Each new row is followed by what is left after taking away its nearest point in the smallest flat space through zero that holds the last named rows.

Q_575, 4 rows:
[[ 30.9  -7.4  -3.9  12.1 -22.1 -30.8 -10.2 -11.4   3.5  -3.5  -1.2  -6.7
   26.1]
 [  8.4  -6.6  -1.5  18.0 -19.5   2.5  -9.9 -13.1  -1.9  -1.3  10.9   8.6
   -1.2]
 [-19.9  -7.0 -11.5  20.3 -42.5  11.5 -32.4   3.7 -18.4  -2.0  26.0  10.1
    1.0]
 [-12.5 -16.8  28.7  17.2  15.7  25.5 -15.2 -11.4 -16.9  16.2  33.5  -1.4
  -21.1]]
New rows:
[ 19.5 -15.9   6.5   5.1 -27.5 -23.9 -12.7  34.1  33.1  27.0 -29.8  -3.7
  34.6]	[  2.1 -16.4  16.5   9.7 -12.2  10.0  -6.3  28.1  30.4  32.1 -19.1   9.3
   3.8]
[  1.9 -18.7  35.2  18.4 -25.1   4.1  15.4  16.7 -13.5  31.8   6.8  34.0
  22.8]	[ -0.6 -10.1  29.3   5.3 -16.4   2.2  27.7  24.3  -6.8  28.3  -7.6  33.5
  22.8]
[  3.0 -28.5 -17.8  17.7  35.4  -6.8  34.9   5.1 -28.0  -7.5  16.2 -33.8
  23.5]	[ -2.4 -22.5 -33.7  24.1  15.2   6.2  37.0   2.2 -24.0 -16.0  13.6 -15.5
  13.7]
[ 27.4   3.5 -12.2   5.0 -18.1 -28.2 -35.1  -1.7 -14.3  29.1  34.2  20.0
 -15.3]	[ 18.3  15.7 -14.7 -15.5   5.5 -21.7 -13.5   8.7  -5.4  27.1  15.7  20.2
 -24.4]

Q_614, 4 rows:
[[-25.9  32.5  15.7 -25.3   1.7  13.5  -4.1 -15.8  20.7  14.6  23.3 -22.4
  -14.4]
 [ -9.5 -30.5  13.9 -39.6   2.9  14.1 -31.7 -21.2  20.3  14.3  25.9 -56.6
   15.3]
 [ 15.3  20.3  19.1 -32.6  22.3 -13.7 -43.0 -14.8   2.5  21.2  23.0  -1.1
    2.2]
 [-18.3 -38.6 -31.7  17.5  14.0  24.9 -56.9 -25.4   0.0  16.7  20.2 -35.3
    1.1]]
New rows:
[-29.2   5.0 -13.1   2.4   6.4  16.2  -6.1   9.2   3.6 -13.3  29.8 -48.0
 -40.3]	[  5.9   0.3  -3.6  -1.6   9.8 -10.1  -2.1  24.0 -10.8 -21.3  14.9 -20.3
 -26.5]
[ 51.4  -2.6  42.0   3.1  -0.2 -18.1   2.2 -14.9  -3.7  16.9  -7.1  32.7
  51.4]	[  7.7   3.3  21.2  24.9  -7.9  14.4   8.2 -26.8   8.1  20.4   1.8  10.6
  31.1]
[ -8.6  48.1   8.8 -15.9 -45.9  23.1   6.6   9.6 -32.6  41.1 -29.2  14.9
 -31.5]	[  4.6   4.1   2.4 -17.9 -43.9  22.3 -13.5   7.4 -37.0  39.8 -30.3  -2.2
 -12.1]
[ -7.6  12.3   2.2  23.5  38.2 -51.4  21.1  20.4   3.6  10.7  -3.5 -27.1
  45.9]	[-19.8  16.4  -4.0  29.0  39.0 -42.5  16.8  14.8   6.6  14.4   1.7 -33.0
  39.1]
[  0.2  25.3  11.8  -7.0  -5.9  -5.6  34.8  30.2   3.4  -1.2 -47.8 -12.2
 -32.2]	[  5.6   3.8  -0.2  -4.5   8.8  -3.2  -8.1  17.0  -1.7  10.6 -36.2 -23.6
 -25.8]
[ 46.4 -25.0  -4.0  13.8   4.2   0.4 -16.8  -2.7 -17.9 -29.5 -38.1   7.4
   2.8]	[ 17.3   7.3   6.2  -0.7   1.1  15.9  -9.0 -13.7   0.6 -20.4 -21.7  -9.4
 -14.3]

Q_300, 4 rows:
[[  8.7  24.1  13.7  19.4   8.6 -31.9 -12.5 -24.4  -3.5  32.2 -18.6 -30.1
   22.2]
 [  8.7  28.5  22.6  -4.5 -35.7 -16.8  23.3 -27.8 -11.6  21.0   7.1  -0.7
   31.1]
 [ 33.0 -19.9 -18.0  38.2   0.0 -35.9  20.5  -0.4   9.5  21.9   0.5 -31.2
  -16.6]
 [-44.7  -1.9  10.2  -4.6 -23.2 -24.1   2.2  23.9  -8.1 -19.7  20.3  -4.2
   -9.0]]
New rows:
[-12.5  -2.4   2.0   2.9  19.1  -5.4  -6.7 -16.4  -7.2  14.7   3.7  37.8
  11.0]	[-11.1 -10.7  -2.9   9.9  14.5 -14.4   0.7 -10.3  -5.5  13.9   9.0  32.7
   2.8]
[  4.3  -1.7  -0.5  11.2  -8.9  -6.4  -1.4  19.5  18.2 -35.3 -31.4   7.2
 -13.1]	[  9.7   9.8   7.0   9.2 -15.1  -8.1   1.8   7.4  15.0 -26.5 -33.4   7.4
  -0.6]
[  6.5   2.8 -11.5   0.8 -27.8   1.5  26.5 -20.3   1.5 -16.2   2.0  15.5
  46.5]	[ -6.0  -7.8 -19.8  11.5  -1.9  -4.9   3.4  -5.4   6.8 -21.8  -7.5   1.9
  31.6]
[ -3.4  13.9 -11.4  13.3  -4.1  12.9  17.4  16.2  17.7   6.2  -8.6  -3.7
 -18.6]	[ -9.3  23.4  -4.0   8.9  -5.0  12.8  12.3  11.3  14.4   8.0 -11.1  -3.1
 -10.2]
[-15.0  19.8  16.6   1.7 -11.4  12.3  18.1  14.4  -3.1  -9.4  17.8 -18.7
 -44.5]	[  0.8  27.5  16.8   3.2   2.1  20.7  10.4   0.1  -1.2   2.3   4.6 -19.7
 -34.8]
[-18.4  31.5 -22.3 -51.4   0.2  26.9  12.3 -16.4  10.1   0.3 -28.2  16.5
   1.7]	[-16.4  17.9 -30.6 -26.8  -1.8  -5.9  19.7  -6.4  13.9   7.0 -23.9  -8.1
 -13.4]

Q_628, 4 rows:
[[-22.7 -17.7  -1.9   7.6   7.3   1.5  -6.2   1.8  19.2  13.1   3.0  17.7
  -31.5]
 [-22.3  13.8   4.9  14.8  22.8  -7.3  -7.3 -14.5 -24.7  42.7  73.4   3.8
  -25.1]
 [-31.5  -3.2  12.5 -26.0  28.6  60.8   2.5  -7.7 -17.3  21.3  32.0  15.0
  -25.4]
 [-30.0  20.0 -22.4  26.0   4.5   9.8 -24.2  -3.1 -35.7  43.5  73.4  -6.3
  -34.3]]
New rows:
[-33.2 -18.8  26.4   0.5  -2.3 -30.9   7.4 -25.4  13.9  23.5  30.0 -26.3
 -22.6]	[-22.2 -13.3  13.5 -10.8 -19.9  -4.6   5.7 -15.3   5.3   1.8   1.4 -39.4
  -4.9]
[ 32.7 -33.4  16.6 -26.3  11.0   2.1   3.5  22.1 -12.3  25.6  11.2  31.0
  -1.4]	[ 35.7 -27.6  -2.3 -13.4  -6.1  -2.2  -7.1  30.1 -16.6  22.0   6.2  20.8
  -0.4]
[  8.9  11.1  24.7  12.5 -29.3  22.4  14.8  29.6 -25.2  24.3  13.5  35.5
  20.0]	[  7.9   2.2  23.5  18.6 -32.1  10.2  13.8  32.1 -10.2  21.9   2.0  40.9
  14.3]
[-11.0 -18.8 -27.6 -29.1  25.3 -25.5 -12.4  25.6   6.5 -26.6  -7.3 -34.8
 -12.2]	[-11.5 -13.9 -20.2 -33.7  33.7 -22.7  -8.8  20.0  -2.1 -20.7   7.3 -34.9
 -10.0]
[-15.4   9.8  -2.4  18.4 -35.6 -28.5   1.5 -21.7 -22.5 -16.5  -9.9 -16.9
  23.0]	[-32.6  -3.4   9.1   5.0 -18.9  -5.8   6.0 -25.0 -14.1  -9.2  -7.5  -0.5
   5.4]
[-34.3  21.0 -16.9  33.8 -10.6  17.1 -27.6  22.7 -30.6 -14.6   9.9 -15.5
  11.4]	[-29.1   4.8  15.1  19.4  10.5  -0.7  -7.6  12.0  -6.3 -18.7  -2.2   2.4
  16.1]

Q_199 (4 x 13):
[[ 25.2  -6.9  -4.4   9.6  -4.2  11.2   5.4   7.2  29.5   4.5  12.2  17.2
   -1.3]
 [-10.2 -10.1   1.8  21.7  -4.0  17.6 -20.2   5.9   8.9   8.7 -23.7  25.2
  -10.3]
 [-11.4  17.5  26.5  24.4  24.3   0.6 -24.5 -25.6  -1.7  10.1  -5.8  -5.1
   23.5]
 [ 12.1 -20.2  -8.4   0.5   2.4  14.1  11.6 -35.1 -15.1  44.3 -10.9  51.4
   16.1]]
New rows:
[-25.0   5.5   4.0  23.3  13.2  -4.8  18.8 -24.3   7.0  -1.0  35.2  23.3
  10.8]	[-34.5   0.6  -3.7  17.0   2.4  -5.4  18.3  -7.2   3.6 -12.1  27.3  18.8
  -5.4]
[ -1.9  -6.5   6.1  25.3 -19.2 -27.3   7.7  35.1  -7.7  -6.1 -17.1 -29.8
  12.0]	[  9.1 -12.1   4.6  26.9 -15.9 -22.2  14.0  19.9  -7.9  11.2 -14.9 -11.2
  22.0]
[ 28.4  12.3  25.5  16.3  -7.6 -22.2  -6.3  26.8 -18.8  -8.6  -2.9 -14.5
  -1.4]	[ 30.5   3.3  19.9  14.4 -10.1 -17.2  -1.8  19.2 -25.1   4.3  -8.9   3.1
  -0.4]
[ 30.2 -25.3 -20.0  11.4 -10.1 -14.7 -26.3   9.4 -32.8  16.7  13.1  -2.7
 -28.7]	[ 29.9 -15.5  -9.5  19.0  -0.7 -17.1 -33.2   3.3 -28.7  15.1  17.7 -11.9
 -19.7]

Q_445 (4 x 13):
[[-20.0  27.9 -40.2  -5.1  -1.7 -17.7   7.1  32.9  -5.9  -6.5   6.7  15.0
    0.3]
 [  2.3  21.9 -25.8 -27.7   5.1  48.2  46.7  28.6  31.6   9.5  10.4   5.0
   18.1]
 [ 42.0  12.7  30.1 -11.5  42.9 -10.0  32.0 -65.2  -5.0 -14.2  10.7 -18.5
   20.2]
 [ 37.9 -26.7  21.9 -14.2  20.9   6.8  15.6 -12.0  36.4   0.6 -20.2  13.9
  -27.0]]
New rows:
[ 13.6  -7.4   5.4   5.4 -20.1  20.1   0.9   3.7 -27.1  -8.4 -27.9   0.1
 -13.8]	[ 15.1   5.1  -2.8   0.6 -12.3  14.4  11.1   2.7 -29.1 -12.9 -23.0   1.3
  -8.7]
[ -7.9   2.3  -5.7 -27.0  -2.8 -12.1   8.9  16.0   2.8  12.2   1.9  -4.1
  -7.4]	[ -5.5  -3.1   6.1 -22.3  -3.6 -11.2   3.2   3.3  -2.6  12.8   2.5 -11.5
  -4.1]
[-27.5  -3.5   4.9 -30.9  -2.0  -8.0  39.0  10.4  25.0  -5.0   7.7  -8.7
   1.6]	[-31.2 -13.0  16.3 -19.2  -8.1 -19.4  19.8   0.3  12.4  -5.9   5.1 -13.9
  -1.7]
[ 27.8  14.9   4.2  37.9 -18.0   3.5   4.5  -1.8 -15.0   0.9  -9.5  14.2
  -0.2]	[ 28.5  17.1   0.4  34.3 -16.9   7.9  10.0   2.7 -10.3   1.7  -9.2  16.3
   0.2]

Q_298 (4 x 13):
[[ 19.6 -12.3   6.6  30.4  26.6  44.4  11.3  -5.8  -4.1   5.8  31.3  27.5
   17.4]
 [ 21.7   2.8  44.1  23.9  29.0  14.4  19.0   0.6 -10.9  22.0  -5.5  12.4
    7.6]
 [ 45.5 -24.2  13.3  -3.9  44.9   7.5  13.2  12.7 -18.8  32.2  19.8  14.7
    0.3]
 [ 17.9  -5.3  53.9  11.5  70.0 -27.8   4.6  -0.7   5.6  26.9   4.0  19.9
   -6.2]]
New rows:
[-13.7  24.3 -12.3  19.5   5.8   3.3 -10.8  15.0  10.1   3.2   7.1  -4.0
 -11.5]	[ -2.7  20.8 -11.2  13.9   6.8   3.8  -6.4  20.6   1.9  11.3   4.8  -6.7
 -12.7]
[-40.7   5.1  11.3 -45.5 -14.9  -4.6  -4.1  -9.6 -17.4  16.2  31.7  11.8
 -44.2]	[-34.6   8.3  23.7 -29.1 -13.9  15.7   5.6 -11.7 -22.8  19.7  31.3  17.7
 -35.8]
[ 21.7  15.9  -2.9 -30.2  21.0 -21.5  10.8  -2.6 -11.3  -3.9 -10.5  17.8
 -28.9]	[ 10.6  22.6  -7.4 -12.3   6.1   2.5  12.4 -10.8  -7.3 -16.7  -6.7  22.6
 -18.7]
[ -9.7   4.4  -0.1 -15.7  29.8  22.6 -51.7 -15.1  29.4 -33.8  12.0  21.0
   2.4]	[ 11.8   9.1  12.2 -26.2  10.6  26.4 -34.4  -0.7   3.7 -14.5 -15.3   3.3
   0.9]
[  3.3  -1.2  35.6 -26.2 -39.3  25.4 -20.1  33.7  -1.8  30.2  -3.6 -14.3
 -14.4]	[ -9.9  -5.4  31.3 -16.2 -19.0  22.7 -31.5  23.0  16.9  18.7  17.7   1.2
 -12.9]
[-11.4   5.9  35.3  -6.3  13.9  46.0  -0.6  -1.5  -1.1  -6.0  -2.6  13.9
   7.4]	[-12.7  -0.2  16.3 -30.6   7.9  24.6  -9.7   4.8  -0.5  -7.1  -3.3   3.7
  -2.8]

Q_321:
[[-14.0   8.2  21.7  40.6  -7.2   1.2  20.4  -1.7  32.4  15.2 -17.8  19.3
  -32.7]
 [-11.6   8.8 -22.3  12.8   6.6 -15.4 -18.2  20.8  19.3  43.7  14.1 -19.6
  -19.3]
 [ 22.4  22.1   4.7 -20.4   5.2  -7.6  18.0  37.5 -12.4  -0.1 -37.8 -27.1
  -17.0]
 [ -4.9 -28.7  12.2  23.5  11.0 -20.1 -13.4 -31.4 -12.9  -2.9   0.5  -2.0
   -8.5]]
New rows:
[  3.4   8.2 -50.8  -5.3 -31.3   0.1 -45.8   5.1  10.4  20.9   6.6 -38.2
  -2.8]	[  7.9   2.1 -18.0   6.5 -37.7   8.8 -20.5 -14.7   6.5  -8.9 -18.9 -15.7
  -6.8]
[ 13.8 -28.3   0.3 -13.3 -21.3  -4.8  -8.9  -1.9  -2.3 -11.4  -5.2 -11.5
  -7.1]	[  8.1 -21.1  -1.9  -7.9 -25.8   0.6  -5.7   3.2  11.2  -3.3  -1.9  -5.3
 -10.4]
[ 19.0 -21.5  11.0  11.5 -19.3   3.3 -13.4 -27.8  -7.2   4.9   3.1 -28.7
   2.4]	[ 18.9  -4.7   7.4   5.4 -26.7  14.9  -3.2 -11.5   5.5   9.1   1.1 -23.9
   2.4]

Q_930:
[[ -8.3 -63.9  11.7  31.3  38.4 -12.0  -4.5  36.4 -14.6  19.9   2.5   6.1
   -7.5]
 [-20.7 -59.8 -13.1 -42.4   9.4 -33.2  29.0  47.6  18.0  12.1 -37.1   5.8
   25.5]
 [-18.5 -40.0 -26.5 -10.9  36.0 -68.0 -21.9  -3.7  43.1 -21.6 -32.1   6.5
    2.6]
 [  4.5 -55.0  -6.7 -12.3  41.9 -39.3 -13.3  45.9  36.7  12.3 -23.8  46.0
    3.8]]
New rows:
[ 49.8  -7.5  10.4 -19.0  -1.4 -51.4  -5.0   2.8 -17.4   9.5   2.3  17.8
   3.6]	[ 42.4  -2.7  12.1 -12.6 -10.2 -44.2   1.6  -7.8 -32.0   6.7   7.5  -1.8
   3.2]
[ -5.6  -5.2   4.9 -10.3  16.2  -0.7 -22.6 -12.2   8.0   0.2 -19.8 -14.5
   4.7]	[ -0.3  -0.9  11.1 -10.4  10.5  13.3 -17.0  -5.0   0.8   7.8 -14.6 -10.9
   5.3]
[  7.0 -51.4  26.4  -2.7   5.5 -22.3 -26.8  16.5   3.3 -20.2   4.3  14.9
  -1.7]	[  8.7 -19.5  26.4 -13.0 -20.3  -3.8 -16.0   0.0  -4.6 -25.1   9.3   1.8
   2.3]
[ 17.1  47.9  -0.4   3.5 -16.1   9.2 -20.1 -22.4   9.5 -13.5  -2.9  -2.1
  14.8]	[ 4.9  3.9  3.3  8.3 -0.9  0.3 -9.3  5.2 -0.3 -0.3 -9.1 -5.8 18.8]
[  7.9  -0.4 -17.1  -1.7  33.7  25.1 -29.9   8.7 -19.9  20.8 -20.1  -2.5
  48.6]	[  5.0   8.5 -20.9  -2.8  29.1  22.4 -31.3  -3.6 -18.7  13.4 -20.7 -10.3
  48.5]
[  7.9 -26.5 -37.8 -10.8 -12.1 -17.2   0.5  31.2 -14.1 -26.5  26.3   7.1
 -11.2]	[ 12.4 -10.5 -36.0  -7.1 -18.2  -8.8  -2.6  21.2 -16.9 -29.3  32.6   5.6
 -14.3]

Q_752, 4 rows:
[[-16.1   0.4  -2.2  14.4  16.7  41.6   7.9   5.8 -47.7 -17.9   9.7  -9.9
   41.2]
 [ 21.5   1.4  -3.1  -1.0  15.9 -15.9  -9.4  -6.1  17.4  14.7  21.6 -14.2
   29.7]
 [ -7.3 -14.7 -12.0 -10.5   0.7  -7.3   7.9 -22.6  10.4   8.8 -25.1  10.2
  -19.6]
 [-11.7   2.0 -23.0  30.6   5.5  -9.0   2.1 -24.6 -26.0 -44.6  18.5   2.7
   16.6]]
New rows:
[ -7.1  -4.5  12.6  -0.5  -3.2   8.5 -10.7  -2.3 -16.4   2.5  27.3  -0.4
 -29.3]	[ -4.0 -10.2   6.6  -4.0   5.7   5.9  -9.8 -12.8 -11.8  10.5  25.9  -3.1
 -20.3]
[ -5.7  -8.3 -11.3   8.9 -23.0 -50.5  -8.6 -13.1 -50.5  15.2 -14.1 -15.7
  18.2]	[ -3.2  -5.1   1.2   0.7 -28.3 -42.5  -9.9   3.5 -46.8  26.5 -17.8 -16.9
  11.9]
[-28.9  -9.5  28.6   3.8 -56.5  28.7  -5.1 -31.5  22.7  13.4 -18.1 -27.6
  18.3]	[-24.3  -4.7  24.6  13.3 -56.7  16.4  -9.6 -35.3  24.3   2.3  -4.5 -29.1
  23.6]
[ -2.9  -1.4  10.0  22.3  23.3  12.1  -7.7  24.7  21.9  13.6 -39.8 -27.2
  15.0]	[ -7.0   1.5   1.7  34.5  16.1  -2.6  -8.5  15.1  20.2  -7.5 -35.2 -20.4
   4.4]

Q_471, 4 rows:
[[ 31.0  11.2  -5.3  22.4  18.5  10.5   8.0   8.9 -21.5 -12.3   3.0  35.6
  -11.8]
 [  7.2   4.0  15.5 -28.4 -38.5  39.0   7.5   4.5 -13.4   4.7  13.2 -13.6
   17.5]
 [-14.5  25.1   4.5   8.2 -18.2  -4.4  34.8 -39.7 -18.7  12.0   4.6  14.2
    8.5]
 [  6.3 -14.8  34.6  38.6 -13.7   8.5   2.4   4.4  -7.8  11.1  44.3  23.9
   23.0]]
New rows:
[ 34.2 -24.1  24.5 -33.8  -1.7 -15.4  20.3  19.4  12.4  20.7  21.0 -28.4
 -16.4]	[ 32.8 -11.4  17.5 -20.7   7.6 -26.8  33.6   3.8   4.6  20.4  15.7 -12.9
 -22.8]
[ 19.2  18.6  26.7 -14.4  24.9  -2.4  22.4 -24.1 -31.5 -29.6   3.4  31.3
 -27.9]	[  0.2  -5.5  37.4 -24.5  15.9  -9.9   1.3 -14.2  -6.7 -21.6   9.8   2.6
 -16.6]
[-22.2  34.7 -12.3 -10.3  29.5  23.1 -35.5 -13.2  28.0 -19.4 -17.2  -4.9
  19.8]	[-17.5  33.8   1.2   4.8  21.7  29.8 -29.3 -14.7  19.7 -15.1   0.5   8.2
  29.0]
[ 13.3  11.5 -35.5  25.3 -16.7   7.8  22.3 -20.4  16.6  34.7  31.3 -25.6
  28.6]	[ 26.1   8.2 -47.5  20.9   0.6   8.8  10.2  -3.6  20.1  23.7  19.5 -25.8
  15.8]
[-32.8  29.7  11.6  -6.4 -24.0 -35.1  13.4 -11.8  17.6  16.8  30.1 -19.1
  32.1]	[  3.7  31.3  -3.9  -6.9   1.1 -18.6   1.9  18.3   8.1  -4.1  18.9  -3.5
  12.2]
[-23.4 -22.1 -22.6   0.4  23.8  -5.9  27.6  26.8 -33.4  11.6  25.1  -5.5
  -2.3]	[-24.9 -20.4 -23.7  -7.8  19.2  -2.6  28.4  25.9 -33.4  11.9  22.3 -11.1
  -1.7]

Q_335, 4 rows:
[[-43.1  28.0   2.7  -0.4  12.4 -36.6 -31.0   1.8 -29.7  15.2   5.4 -27.1
   23.2]
 [ 43.6  24.0 -22.4  18.6  15.2  -4.8 -16.1  32.7   8.6   3.8  24.0  22.5
  -13.5]
 [-27.8 -41.0 -15.2   9.4  -2.7 -18.0  12.5   0.9   4.2  -5.4  41.5 -15.8
  -17.9]
 [ 15.3  44.2 -32.2  41.2   7.1 -27.7  32.2 -13.1  15.3   6.3  10.2 -42.0
  -11.8]]
New rows:
[-14.1  -6.8  14.3  -7.2 -17.5   5.3 -31.4  32.4  16.8   8.1   0.7  30.7
  34.3]	[-10.7   1.6   1.3  11.1 -21.2  -1.7  -0.4  14.7  29.9   6.6   0.7   5.3
  25.2]
[-24.8  -2.1  -1.2  24.4  -3.1 -20.0  -9.0  -4.7  31.3   8.6  17.7 -16.3
  20.4]	[ -6.4  -2.8   7.4  15.3  -5.8  -0.9 -11.6  -1.7  35.0   5.6   2.9   3.5
  21.7]
[ 15.5 -10.9   2.5   6.1  34.5 -13.4 -16.9   6.9   8.5  33.6  10.6 -35.6
  30.2]	[ 22.8 -26.1   8.9  -0.7  27.0   3.2  -6.1   1.1  15.9  27.4   1.2 -26.5
  26.5]
[ 16.8  -8.8 -16.7  32.0  22.3  21.3  -1.0 -28.1  34.8  17.0   0.6   2.9
 -21.1]	[ -7.0  -9.3  -3.9  18.1  24.5  15.4 -22.9 -25.8  17.2  21.6  -4.1   3.1
  -6.1]
